The rows of a group lie close to one hidden flat surface of 6 dimensions, which passes through zero. Surfaces can cross.
Some rows, each with its group after it:
[  1  -9 -29   8 -12  -3   7 -16  13  -6   7]  j228
[ 34 -12 -41 -38 -23  -1   2 -12  40  11 -10]  j183
[ 18   1 -46  -3  14 -13  -4  18  34   9   2]  j594
[ -1  34  -3 -20 -47 -64  46  17  46   4  25]  j183
[  1   0 -39  -8  39  -8 -46   4   8   4 -26]  j183
[-15  -9 -17  24  46   4   4 -18  18  -1 -11]  j183
[-13   1  32 -19   0  -5  18 -13  35  24 -18]  j228
[ 39 -22   9 -12 -40  42  10   8 -17   2  15]  j183
[ 24 -11  22 -30  -4  36 -53  11  24  18 -26]  j523
[ -6  -7 -11   9  35  -4  28 -18  33   8  -9]  j523
[  8 -12  18 -34 -24   8  35 -50   4   3 -17]  j523
[ -4  12 -57  12   7 -29  -8  36  -8  16  18]  j228
[-22   3 -20  -2  -1 -26  -9 -47   4 -21 -16]  j594
[ 20 -23  20  10  59  49 -10  12  15  11 -19]  j183
[ -2  -5 -24  -5 -18   2 -22 -27 -42 -26  -5]  j594
[  5  15 -37  19  36 -30   8  40  38   2  13]  j523
[-25   4   5  48  13   6 -16  28  -6  -3  24]  j523
[  3 -20  11  -8 -29  32   8 -26 -14  10  -1]  j594
[-24   2  -2  31 -18 -10  32 -16 -28 -14  25]  j523
[ -5  -4 -61  22  -5 -12 -10  -6 -14 -11  13]  j183
[ 11   7   6 -24   7   3  -8  26 -37  21  -9]  j228
[ 27  -2 -19 -38   4  -8 -12 -26   8 -19 -28]  j594
[ 20  15 -24 -12  35 -31  14  30  52  11  -6]  j523
[ 10  10  28  32  19  -2   9  21  18 -46  18]  j228
[-25   5 -31  26  -9 -13  -9  13  -6  10  24]  j594
[-48  27 -31  12  -8 -47  -8  30 -25  42  18]  j228
[ 10 -25   5  16 -22  43  12   6 -17  17  21]  j594
[ 35  -2   1 -12   5  12   6  16 -15 -15   1]  j228
[-17  23 -30   5  -8 -38 -24  36  -3  15  13]  j594
[ 15  -5   2  14  47  14 -25  10  43 -20 -14]  j228
[ -5  21  26 -12 -18 -18  -2  11 -45 -12   4]  j523
[  7   2  -6 -11  10   2 -24   8  -1   3 -12]  j183

New rows. What belongs after each?
[ -2 -19  29  11  16  18  56 -29  42   6  -2]  j183
[ 26  -5  -3 -12  10   9  -6  -6 -15 -23 -11]  j594
[ 10   1 -67   1  40 -34   8   3  70  10  -8]  j183
[ 28 -34  29  18  32  78 -18  12 -29   3  -5]  j183
[-19   8   6 -10   0  -9 -10   8 -22  29  -7]  j228
[-29   1   1  15 -19  -1 -11 -19 -23  -2   6]  j228
[  6  19  28 -18 -17 -10 -15  28 -17  -4   1]  j523
[ 11  -1 -30   3  13  -8   7  22  41  19   5]  j594
[ -6  -2 -12  13 -37  -1  12 -14 -36 -20  23]  j228
[ 24   4   2 -11  48 -11   7 -12  26 -35 -25]  j594
[ -7 -15 -17  28  -1  21 -22  -1  -3  -1  10]  j523
[ 51 -21  -8  -8   4  34   1 -10   0 -37  -5]  j228
[ -7  21  14  -2 -42 -20   6  10 -57 -21  22]  j523
[ -7  11  -3 -10  20  -1 -67  16 -37  -2 -22]  j183
[  5  12  56 -10  16   0  15  18   5  -4  -6]  j228
[-47 -31  18  48 -33  37  17 -62 -44 -11  19]  j594
[  9 -20 -23  16   9  26 -15  -1  43  11   0]  j523
[ 40   8 -22 -41  -6   1 -53  37   9   6 -16]  j523
[ 20  13  13 -45  22 -25  26  -1  28  10 -28]  j523
[ 28  19  62 -34  -4   5  22  42 -64   1   2]  j228
[-40  25 -46  52  12 -52  -4  34  25  -3  35]  j228
[  2  -6  -8  37   3  21 -33   3 -42 -47  16]  j228
[ 24 -16 -18 -20  33  28 -41   2   9  11 -31]  j183
[ 41 -25  34 -24 -27  53   6   0  -9   8  -3]  j183
[  6  25  25 -62 -19 -27 -31 -14 -26 -13 -35]  j594
[ 17 -15  26 -19  28  40 -35   5 -10  10 -29]  j183
[-21  -1  25  52   9  15   3  31  48   8  29]  j523
[-17  -1 -10  29  15  -2 -19  -4  21 -15   3]  j228
[ 28 -17 -12 -28  -9  14  17 -20  18   7 -12]  j228
[  1 -47  15  16 -55  69  -5 -46  27   8  10]  j523
[-35 -17 -45  33 -13  -7  17 -28  44  29  16]  j594
[-12  10 -64  15  14 -44  12  17  66  22  14]  j228
[ -7 -12 -26 -21 -43  15 -19 -18 -90  21  -1]  j228
[  1   8  14  15 -24  12 -35  38  -7  -3  21]  j523
[-20  25   9 -31 -27 -36 -24  12  -7  22  -9]  j594
[  8 -33 -22  38   6  35  39   8  50  35  27]  j594
[  8 -22  -2  16 -22  23  41 -21   1  -5  20]  j183
[ -3   0  60 -20 -17  13  22 -20 -10  -1  -9]  j228
[ 15   2 -31   3 -14 -19  32  13  35   1  20]  j183
[-33   0  23   4  12  -9  19 -43   9  -1 -16]  j183
[  5  16 -39 -33 -24 -25 -56   8 -21  -2 -14]  j183
[-59   6  26  -2 -18 -13  -5 -28   1  36 -10]  j228
[-28   4  -6  21 -10 -10  -8  -8  -9  -2  10]  j228
[-28 -23 -21  15  30   9  11 -71  12  -5 -24]  j183
[ 21   0 -36  11 -48 -25  69  10  42  -3  47]  j183
[-16  12  -5  -1 -20 -34  44  -6  42  16  15]  j228
[ -4  14  18 -11  -4  -2 -32  18 -29  -1  -7]  j183
[ 12 -11   5   4  34  19 -21  -6  39 -11 -19]  j228
[ 37 -15   4 -10 -45  23  33   8  10   4  22]  j183
[ -5  -3   2  20  30  11 -11  14  -7  -2   1]  j183
[ -2   6  18 -43  12 -18  23 -41 -39  -5 -34]  j523
[ -7   3  31  55   8  10  -7  -3   5 -67  22]  j228
[ 14 -15 -34 -11 -33  16 -14   1 -17  19   9]  j594
[-23 -20  18 -14 -43  13  24 -80 -18  -7 -13]  j183
[  4 -13   3  11  20  24 -29 -11   7 -15 -13]  j228
[  4  20 -26 -15 -36 -42  12  14  21   1  15]  j183
[  1   3  10 -43  11 -18  30 -45 -30  -2 -32]  j523
[ 47 -17 -20 -38 -38   8  47 -22   0   1   3]  j228
[ 17   0 -61  -3 -15 -23  10  -1  -9 -12  13]  j523
[ 52 -31  13 -14 -15  47  41   4  38  13   9]  j183
[-25   5 -18  22  56  -4 -44   2 -16  -5 -20]  j183
[ 10   0 -22 -20 -11  -7 -11  -1   6   8  -9]  j594
[  0  -9  19   7 -30  15  13  -5  20   1  14]  j523
[  9 -14 -42 -38  20  12 -37   0  -1  52 -34]  j228
[-16   8 -31  20  26 -20 -14   8   2  -4   2]  j183
[ 42 -21 -38 -14   4  16   8 -14  32  -9  -8]  j228
[ 22   9 -15 -22  -6 -17  26  23  -2  17   6]  j228
[ 80 -13  20 -46 -44  19  76  -8 -19 -35  13]  j228
[ 23  -6  16 -16   4  19   0  15  13  10  -5]  j183
